There are 3 ways to turn a row about zero (a turn may also mirror it). The second row of each pair is the first, turned, with some noise. The first 27 pairs use one turn. New pairs use 2 turns, one after the other, and a turn may come again.
Some pairs, each with its turns in order after it:
[10  1 29 28 19  6  6  0]
[ 10  20  31  22  -7 -11  -1  11]
K791

[  3  28 -50  43 -54 -32   2   9]
[-56  31 -13  43  48   8 -17 -25]
K643

[  3  53 -25  12  22  -8 -10   9]
[-35  36   8 -18 -16  17 -16 -22]
K791

[ -5  16  15   3  -1  16 -12 -34]
[ -7 -29  -7 -27   1  -2  -9  18]
K995

[ 43  12  12 -17   9 -29 -20  15]
[-28  21 -29  20 -15 -28 -20  12]
K791

[-16 -13 -26 -21 -56 -45 -49  39]
[-43  14   9  -1  31 -70 -49  -9]
K643

[-25  10  10 -54  22  48 -55 -20]
[ 50 -29 -30 -20 -21 -60  29 -17]
K643

[  3  -7  13  31   8  16  15 -52]
[ 26 -22 -17 -49 -22 -18  -3   7]
K995

[ -3  -3 -18  13  49 -11  21  48]
[-13  34  25 -39  28 -30 -18   5]
K791

[-25 -11  21  40  -8  -3  34 -22]
[ 34 -25  16 -17 -31 -27  20  -8]
K995

[ 56   8   1  42 -47  -2  15  -7]
[ 27 -23 -44   3  30 -43   1 -38]
K995

[-11   0  24  13  10 -14  -2 -32]
[12 22  1 23 -6 17 27 13]
K791

[-18  -1 -30  43 -26  13  34  -9]
[ 10 -16   9  -8 -29 -33  -9 -52]
K995

[-51  13 -25  21  16  -1  17   4]
[-25  35   1 -12   1   2  47  -9]
K643

[ -2 -42 -25   6 -25  61   4  12]
[ 18  28  11   5 -39  -2 -23 -59]
K643

[-21   9 -20 -21 -27 -15 -43  -6]
[-54 -22 -11  20  -7  16   8   1]
K995

[32 40 10 -6 21 24 74 45]
[-40 -14 -19  22 -73  47  10  30]
K643

[ 29  11 -19  19 -40 -17  34 -22]
[ 14  -5 -13   0 -31 -25  28 -47]
K791

[  2  15  18   6 -19  17   5 -30]
[  6 -14  11  23 -28  13  18  -7]
K791

[ 21 -28   8   2  14  31  16 -13]
[ 33  -2   8  -7 -24  30  -8  -9]
K643

[-34 -30  44 -18  -1  44   5 -26]
[ -7  -9  41 -64   2   1  34  18]
K995

[ 48 -23  34   7  -8 -23  -8 -22]
[ 14   8 -22  54 -11 -34  11   6]
K791

[ 27  32  20   8  29  17 -56  25]
[ -9 -77 -13 -12   2 -10   8 -22]
K643

[ 26 -44  21   7 -36 -39 -50  -1]
[ 40   3 -57  49   9 -16 -30   7]
K791

[  9  52 -31 -27 -16 -32  13  -1]
[-30   3 -13  47  -3 -37 -33  16]
K995

[  9  21  -5  18  14  36  20 -21]
[ 14  -4 -21  17 -15  34  26 -17]
K643

[ -9  16  26   1   2 -25  -1  -7]
[ 10 -20   3  16  -6  -6  10  27]
K995

New pairs. What belongs after each?
[ 38  47  26  -2 -48  18  16  24]
[-15  18  52   3  32  10  -1 -57]
K643 K643

[ 16 -30 -20 -40 -21  21   2  -3]
[ 10  34  19 -47   7   7 -15  -5]
K791 K643

[ -3  42  10 -25 -10   0  29   7]
[ 12  -4  17  28 -11 -10   2 -46]
K643 K995

[ 15   1 -39   2  16 -29 -12   6]
[-12 -29 -11   1  -7   0 -25 -32]
K995 K995

[  0   9 -10  50  25 -13  12 -12]
[ 10  -6  -9  15  20   1 -48 -20]
K995 K643

[  7 -31   9  19 -45 -31  32  15]
[  2  27 -58  26   6 -22   8   3]
K791 K995

[ 38  76   2  -1 -61  42 -23  -3]
[ -5  43  26 -18  66  50  -4 -58]
K643 K643

[-17 -21 -18 -27   5   3 -36  12]
[  0  -2 -15 -44 -13  -9   8 -30]
K791 K643

[-37  33 -16 -28 -55  11  37  16]
[ 24 -41  14  20 -43   6  48  38]
K995 K995

[-35 -25 -38   7  17 -62  30  15]
[-38   7  13 -47 -28  39 -11  47]
K643 K791

[ 26 -34  14 -46 -12   6   0   7]
[  3  -4 -42  23  -6  -6 -43  -1]
K643 K791

[-22  37   9 -35 -23 -30 -28   7]
[-17  24 -28  14 -21 -36 -14 -43]
K791 K643

[-48  45   1  -8   1  -9  14  -8]
[-35  10  34 -14  37 -28  -8  -1]
K791 K995

[-24 -31 -10 -38  26 -42   4  18]
[-37   5 -39 -43 -24  -6   4  18]
K791 K643

[-17  30 -33  23 -19 -16 -29 -25]
[ 14  41  23 -10  26 -18 -16 -37]
K995 K643

[ 1  3 56 -3 38 20 57 -6]
[ 14  12  30 -10  57 -32  23 -44]
K643 K995

[ 37  -1  25  60   6  30   8 -38]
[ 11 -24  42  44  33  48  16   7]
K791 K643

[  6  -8   8  14  23  -2  -8 -14]
[-10 -12   3   4   0  18  23  -2]
K791 K643

[ -8  18 -46  47  10  11 -41  17]
[  8 -33   2  52  28  39   0 -28]
K995 K791

[ -3  -4 -19  42   2  20 -18 -13]
[ 18 -21 -16 -40   4   4 -12  19]
K791 K995

[ 36 -76  27 -14  54  24 -12  35]
[ 59 -22   5  14 -22 -63 -66   8]
K643 K643

[-42  18 -15   4  19  20 -10  -5]
[  1  18   3   5 -24 -47  -7  11]
K643 K995

[ -1 -17  14 -51  24  12  25  12]
[-30  16  28 -33 -25 -15  -2  23]
K791 K643

[ 26 -15  38   1  13  18   8 -11]
[ 18 -19  17   9 -20   8 -37 -16]
K643 K643

[-12   0 -30   4 -14 -29  -5  19]
[ 30   5  14   7  -6  18  10 -29]
K995 K791

[ -1 -51 -29 -12  15   6 -46 -24]
[  5  -1  -9 -54   2  39  32 -29]
K791 K643

[ 40  29  46  -2   6 -35  38   0]
[ 50  26 -28  53  12  15 -12 -10]
K995 K995

[ -1 -24 -10  -9   3  -2 -36 -32]
[  0   9  -5 -20  -2  32  20 -33]
K791 K643

[ 26 -37  -5 -11   4  12   6  30]
[-38  12  25   0 -23  12  21  -8]
K995 K791

[  1  16  34  13  21  22 -21   3]
[ 17  25  -5 -22  -8 -15  34  -8]
K643 K995

[-60  31  28  -3  -4 -19 -27 -31]
[ -9  23  69  -6 -29 -18 -27 -13]
K995 K643

[-16   8 -11  -5   0 -30  21  35]
[ 13   4  -2 -39 -10  27 -10  21]
K643 K791

[ -6  16   5  -1 -18   9   0   7]
[ 12   2   1  -3 -11  12  14  10]
K995 K995

[  0  43  59  19 -20  30   9  -9]
[ 51 -32   6  21 -46 -16 -28   0]
K791 K791

